The rows of a group lie close to one hidden flat surface of 11 dimensions, which may be shifted away from zero. Surfaces can cross.
(in the rows, 128 means zero)
Some rows, each with its group after it:
[127 136 150 140 130 110 111 144 148 110 145  95 119 115 160 105 117  99
 128 123 150 136] : Z_23
[142 135 130 133 134 110  83 179 168 101 153 125 118  79 159  87 163 137
 129 160 148 154] : Z_810
[172 135 105 106 140 120 125 106 155 145 113 112 102 112 116 111 160 124
 122 130 144 157] : Z_810
[136 117 130 129 127 123 146 125 123 136 148  96 140 119 122 113 121 138
 110 110 118 155] : Z_23
[142 139  92 129  85 144 120 116 134 121 131 123 149 116 119 166 130 109
 135 109 133 121] : Z_810
[149 152 159 112 176 118 129 160  75 148 102 111 138  56 157 142 139 112
 171 156 139  88] : Z_97
[ 92 107 111 168  94 118 179 138  83 116 112  41 101 148  88 152 156  96
 118 100  70 141] : Z_97
[149 171 111 113 126 127 168  83 130 152 169 155  91 125 115  86 110 136
 127 134 177 157] : Z_23
[160 172  76  91  70 133 144 135 128 146 149 108 128  89 103 162 185 151
 132 149 137 151] : Z_810
[131 131 177 103 150 187  42 136 115 115  97 145 174 143 202  99  97 103
 135 145 112  89] : Z_97
[146 119 104 107 134 165 126 118 110 182 118 111 132 117 113 167 177 147
 105 137 108  85] : Z_97
[129 145 133 118 116 127 144 117 116 114 105 109 120 149 118 111 119 126
 137 123 105 163] : Z_97
[147 146 172  77 185 175 112  80  97 128 117 134 135 179 122 154 121  84
 158  87 152 149] : Z_97
[130 148  90 145 140 117 116 128 180  52  90 123 102 169  80 131 164 113
 182 106 105 218] : Z_810
[141  96 140 132 132 135 107 113 129 123 173 163 134 157 145 150 113 191
  65  92 104 178] : Z_163
[149 127  90 109  98 105 175  77 150 150 111 180  96 132  81 109 115 163
  97 132 118 159] : Z_97
[135 144 137 100 106 135 113 137 133 122 143 132 134 113 134 139 145 123
 126 132 138 131] : Z_810
[151 132 103 121 115 145 132 111 114 139 126 117 134 124 119 143 132 105
 130 115 133 127] : Z_810
[148 136  70 136 118 109 196  86  99 165 115 191 113 107  80 115 111 130
 161 156 158 113] : Z_97
[130  63 123 136 143 142 104 118 159 129 116 130 137 148 114  93 136 113
  98 107 114 118] : Z_810
[119 167 124 152 127 111 150 135 146 121 150  79 121 137 144 119 105 139
 140 121 143 148] : Z_23
[116 108 161 113 140 136 125 118 132 123 106 130 130 142 123 117 113 128
 109 110 102 128] : Z_23
[ 57  83 187 116 114 145 113 122 172 120 107 131 120 240 119 114 100 167
  66 121  63 131] : Z_163
[ 98 163 137 151 141 173  85 134 126  74 147 102 112 171 153 151 150 138
 119  93  78 172] : Z_163
[148 128  78 132 116 160 136 106  83 166 129 136 128 106 122 113 147 101
 143 147 149 103] : Z_97
[122 152 150  97  99 121  92 147 184 109  80 110 126 132 149 100 134 120
 127 158 105 128] : Z_23
[128 148  95 189 169  96 158 126 103 129  98 104  89 126 121 146 141 119
 166 133 114 133] : Z_23
[108  83 129 166 108 105 114 149 102 148 132 160 120 132 153 138 118 117
 117 171 138  93] : Z_163
[135  91 115 176 165  82 161 139  98 121 118 118 112 114  99 127 140 140
 138 112 114 169] : Z_23
[151 179  96  83 138 139 141 122 157 161  90 123 144 136 120 129 150 211
 144 168 105 133] : Z_163
[133  87 122 125 100 132  85 142 172 108 120 113 145 115 133  85 133 101
  98 119 122 128] : Z_810
[117 131 128 152 102 132 117 140 106 119 182 108 133 129 158 135 113  97
 124 116 154 131] : Z_97
[106 114 110 169 153 131 139 141 121 119 158 128 108 128 115 146 161 139
 117 112 112 134] : Z_163
[168 149 147  71 132 185  77  99 137 141 123 131 139 142 166 100 129 136
 113 132 130 138] : Z_97
[142 113 140 107 109 107 136 129 146 128 125 108 126 127 107 135 133 127
 115 111 124 154] : Z_163
[136 163 117  70 119 171 127  73 147 144 112 186 160 181 107 170  90 138
 148 118 156 101] : Z_97
[146 124 111 112  90 132 122 149 145 144 144  71 154  88 126 149 158 128
 102 118 131 117] : Z_23
[150 148 107  77  87 142 154  79 159 128 110 163 145 119  84 180 116 160
  84  76  84 141] : Z_163
[126 138  97 141 100 158 106 135 121 122 149 141 136 121 147 142 146 161
 100 129  94 128] : Z_163
[116 141 109 104 132 164 166 132  98 130 170 176 173 105  86 204 147 179
 139 108 128 106] : Z_23
[132 113 128 128 127 119 128 162 118 110 209 133 116 105 120 119 171 150
 114 124 153 178] : Z_810
[139 125 103  99 118 176  82 123 141 125 119 161 142 123 122 122 161 101
 139 148 141 104] : Z_810
[171 141  96  79 127 132 146  92 150 180 124 146 123 150 101 170 160 218
  93 144 121 157] : Z_163
[ 92 151 119 142 116 173  94 126 133 107 155 136  95 199 157 110 150 170
  99 142  90 169] : Z_163
[101 128 123 195 167 100 136 165  92  97 137 138 102 130 140 139 140 115
 178 150 141 133] : Z_163
[116 169 133 131 136 120 101 164 164  84 111  82 132 120 120 252 175 110
 166  93 120 115] : Z_23
[118 106 159 140 148 105 127 153 122 117  94  99 116 116 135 101 132 109
 133 138 107 128] : Z_810
[105 104 146 155 179 124 178 139  53 134 133 109 113 151  98 138 155 145
 144 128 102 154] : Z_810
[ 73 126 108 146  84 138 132 147 148  96  99 103 128 143  96 168 159 117
 121 115  61 100] : Z_163
[127 124 172 113 155 103 142 147 111 149  99 140 137  82 144 125 114 144
 121 144 110  95] : Z_97
[147 170 127 120 158 154 115 116 110 127 121 144 110 119 151 111 138 124
 146 142 125 135] : Z_23
[150 116 140 102 146 140 116 124 138 166 147 129 129 131 155  55 127 176
  97 161 144 145] : Z_163
[138 135 119 133 140 157  89 119 129 121 116 116 113 165 151 117 149 153
 104 121  81 171] : Z_97
[103 169 139 157 157 135 142 134 103 102 149 136 136 139 147 140 102 131
 166 117 132 118] : Z_23
[163 144  99 131 146 157  86 129 155 102 126  83 147 152 156  33 128 148
 138 132 111 201] : Z_810
[120 109 144  75  78 128 113 138 187 137 121 125 148 106 113 138 149 133
  85 135 126  95] : Z_23

New rows. What belongs after each?
[128 133 148 147 151 134 103 153 100 112 132  92 117 120 171 114 143 138
 120 137  95 145] : Z_97
[ 86  90 140 156 138  88 171 131 137 129 118 144 109 133  85  98 114 110
 136 135 138 110] : Z_163
[126 118  78 162 119 138 110 148 149  94 147 122 148 134 121 129 149 145
 138 112 115 158] : Z_810
[127 118 130 111 108  79 150 115 185 149 161 166  83 101  89 146 137 107
 105 131 196 109] : Z_23
[107 141  95 126 133 141 153 167 160 122 121  62 140  88  88  73 185 148
 142 140  99 123] : Z_163
[117 147 151 102  54 127 181 127  76 112 154  90 146 133 108 186 101 113
 127  90 108 148] : Z_810
[126 132 138 123 126 126 133 118 146 139 141 118 112 116 121 163 138 104
 117 108 149 104] : Z_23
[136 164 132 142 194 183 122  99  85 154 140 114 121 136 161 134 130 126
 127 110 119  97] : Z_23
[128 138 147 131 111  99 123 154 132 126 131 112 134  83 152 151 122 123
 122 135 137 109] : Z_810
[111 155 113 150 141 125 139 124 126 136  98 132 111 128 135 136 126 126
 146 148 111  95] : Z_23
[150 157  79 127 121  95 165 146 136 139 110 146 140  94 107 114 140 185
 171 183 141 141] : Z_163
[162 159 125  94 119 176 133  66 132 184 134  58 111 131 150 100 120 107
  78 102 128 110] : Z_23
[166 141  88 145 151 111 140 134 130 158 157 120  98  93 142  64 157 166
 129 172 158 164] : Z_23
[147 156 129  98 109 112 143  97 138 126 131 141  81 145 110 112 129 111
 137 140 158 183] : Z_163
[116 145 141  95 125 175 139 117 114 148 162  96 170 166 123 170 116 131
 145 111 158  99] : Z_97
[135 151 105 128 138 141 144 106 116 141 162 142 121 151 115 155 126 151
 138 119 153 146] : Z_97
[122 168 101 115 109 131 144 147 148 113  93  94 141 113 104 130 159 150
 159 141  93 139] : Z_163
[ 78 150 148 153 116  93 112 180 200 100 117  95 142 152 159 106 115 170
 132 158 113 124] : Z_23
[139  92 124 144 138  99 140 148 145 104 114  68 116 134 105  62 152 147
 115 115  93 210] : Z_810
[150 158 142 103 130 115 159 111 112 131 130 113 105 110 112 140 128 118
 144 115 150 162] : Z_97
[123 149 156  82  97 133 122 120 155 120 109  91 102 149 127  63 128  93
 130 152 133 151] : Z_163
[132 152 143 127 169 149 121 124 121 133 145 144 119 132 153  90 124 151
 126 138 133 136] : Z_23
[132 134  97 177 191 114 169 106 111 152  94 100 123 155 111 165 123 161
 147 106 106 126] : Z_810
[110 144 130 129  83  97 163 118 151 117 142  99  96 151  94 208 134 138
  93  84 109 159] : Z_97
[153 147  68 116  95 118 147 155 114 116  88 113 154  95  89 147 181 171
 161 156  82 154] : Z_23
[136 145 109 111 171 138 116 136 155 120 177 185 101 130  97 171 197 173
 135 137 164 159] : Z_810
[160 155  83 132 123 129 166  96  74 136 117 112  93 117  90 113 149  92
 168 126 134 164] : Z_97
[124 139 138 109 119 137 130 108 131 136 128 168 151 150 138  99  77 142
 130 136 140 121] : Z_97
[ 98 118 152 132 191 138 183  84 115 145 176 149 129 214  80 179  96 162
 132  74 160 147] : Z_97
[122 141 150 145 161 146 127 115 104 126 146 108 131 140 159  95  93 122
 125 105 127 132] : Z_23
[113 134 108 116 112 162 127 139 154 122 143  79 113 119 111  85 178 141
 103 126  97 141] : Z_163
[116 138  72 177 122 123 120 179 118 109 153 153 153 135 152 124 145 225
 139 173  91 161] : Z_163
[105 118 131 119 142 121 149 150 125 118 157 216 146 117 109  98 121 189
 134 161 139 133] : Z_23
[114 139 136 128 135 122 150 111 134 136 142 180 147 159 123 124  75 163
 134 130 148 122] : Z_97
[ 71  24 122 173 138 189 137 115  67 128 142 135 182 207  94 144 107 112
 105  70  80  87] : Z_810
[115 152 101 132  58 107 134 146 140  85 105 116 120 127 102 145 142 103
 158 140 103 152] : Z_163
[167 136 132 124 155 114 135 131 129 110 161 108 121 107 115 121 146 142
 130  92 143 203] : Z_163
[157 113 150  99 158 129 155 101  94 170 133 104 101 105 104 155 159 111
 106 103 142 127] : Z_97
[ 81 122 132 122  85 113 145 153 168  93  93  88 121 185  81 137 145 151
 129 132  76 163] : Z_163
[124 127 132 150 170 121 156 127  82 133 149 128 116 136 118 162 137 138
 145 112 138 141] : Z_810
[197  74 110 108 118 154 104  90 102 153 172 110 108  86 123  37 155  43
  99 106 189 166] : Z_810
[146 137 160 100 177 149 120 129  97 147 118 103 132 119 144 119 142 147
 123 133 115 132] : Z_97
[148 118 139 121 122 133  93 137 128 120 167  95 115 132 159 111 150 135
  94 118 122 173] : Z_163
[105 116 131 132 114 119 151 161  93 134 150 124 132 107 107 169 159 144
 128 140 118 117] : Z_810
[113 139 133 119 123 144 123 144 119 120 125 136 150 116 142 118 122 138
 132 143 108 101] : Z_23
[ 87 124 150 135  79 160  94 147 125  92 101  91 161 173 154 142 101  82
 133 115  80  99] : Z_97
[143 153 132  89 105 137 129 127 110  79 115 168 137 101  94 167 142 105
 169 111 118 159] : Z_23
[126 129 148 117 146 137 108 123 128 118  86 126 129 134 132 117 124  97
 148 129 120 114] : Z_810
[ 94  82 173 159 100 145  47 163 137  99 127 115 148 137 209  88  96 108
  68 125  73 106] : Z_97
[123 129 135 121 104 156  94 144 122 135 100 106 150 112 158 161 133 121
 107 129  88  76] : Z_163
[136 166 142 117 128 165  97  96 111 120 126 170 133 108 169 139  91  91
 120 104 115  93] : Z_163
[136 137 109 130 137 112 162 112 134 129 129 151 116 108  84 153 141 129
 126 101 130 129] : Z_163
[137 130 141 117 139 148 147 124  87 144 158  87 131 125 133  95 125 113
 135 123 154 139] : Z_97
[134 134 106 152 130 139 126 139 113 111 154 130 130  90 138 123 147 128
 121 113 117 135] : Z_163
[164 136 148 143 186 108 172  99  90 144 163  98  96 136 127 123 115 136
 125  90 155 199] : Z_810
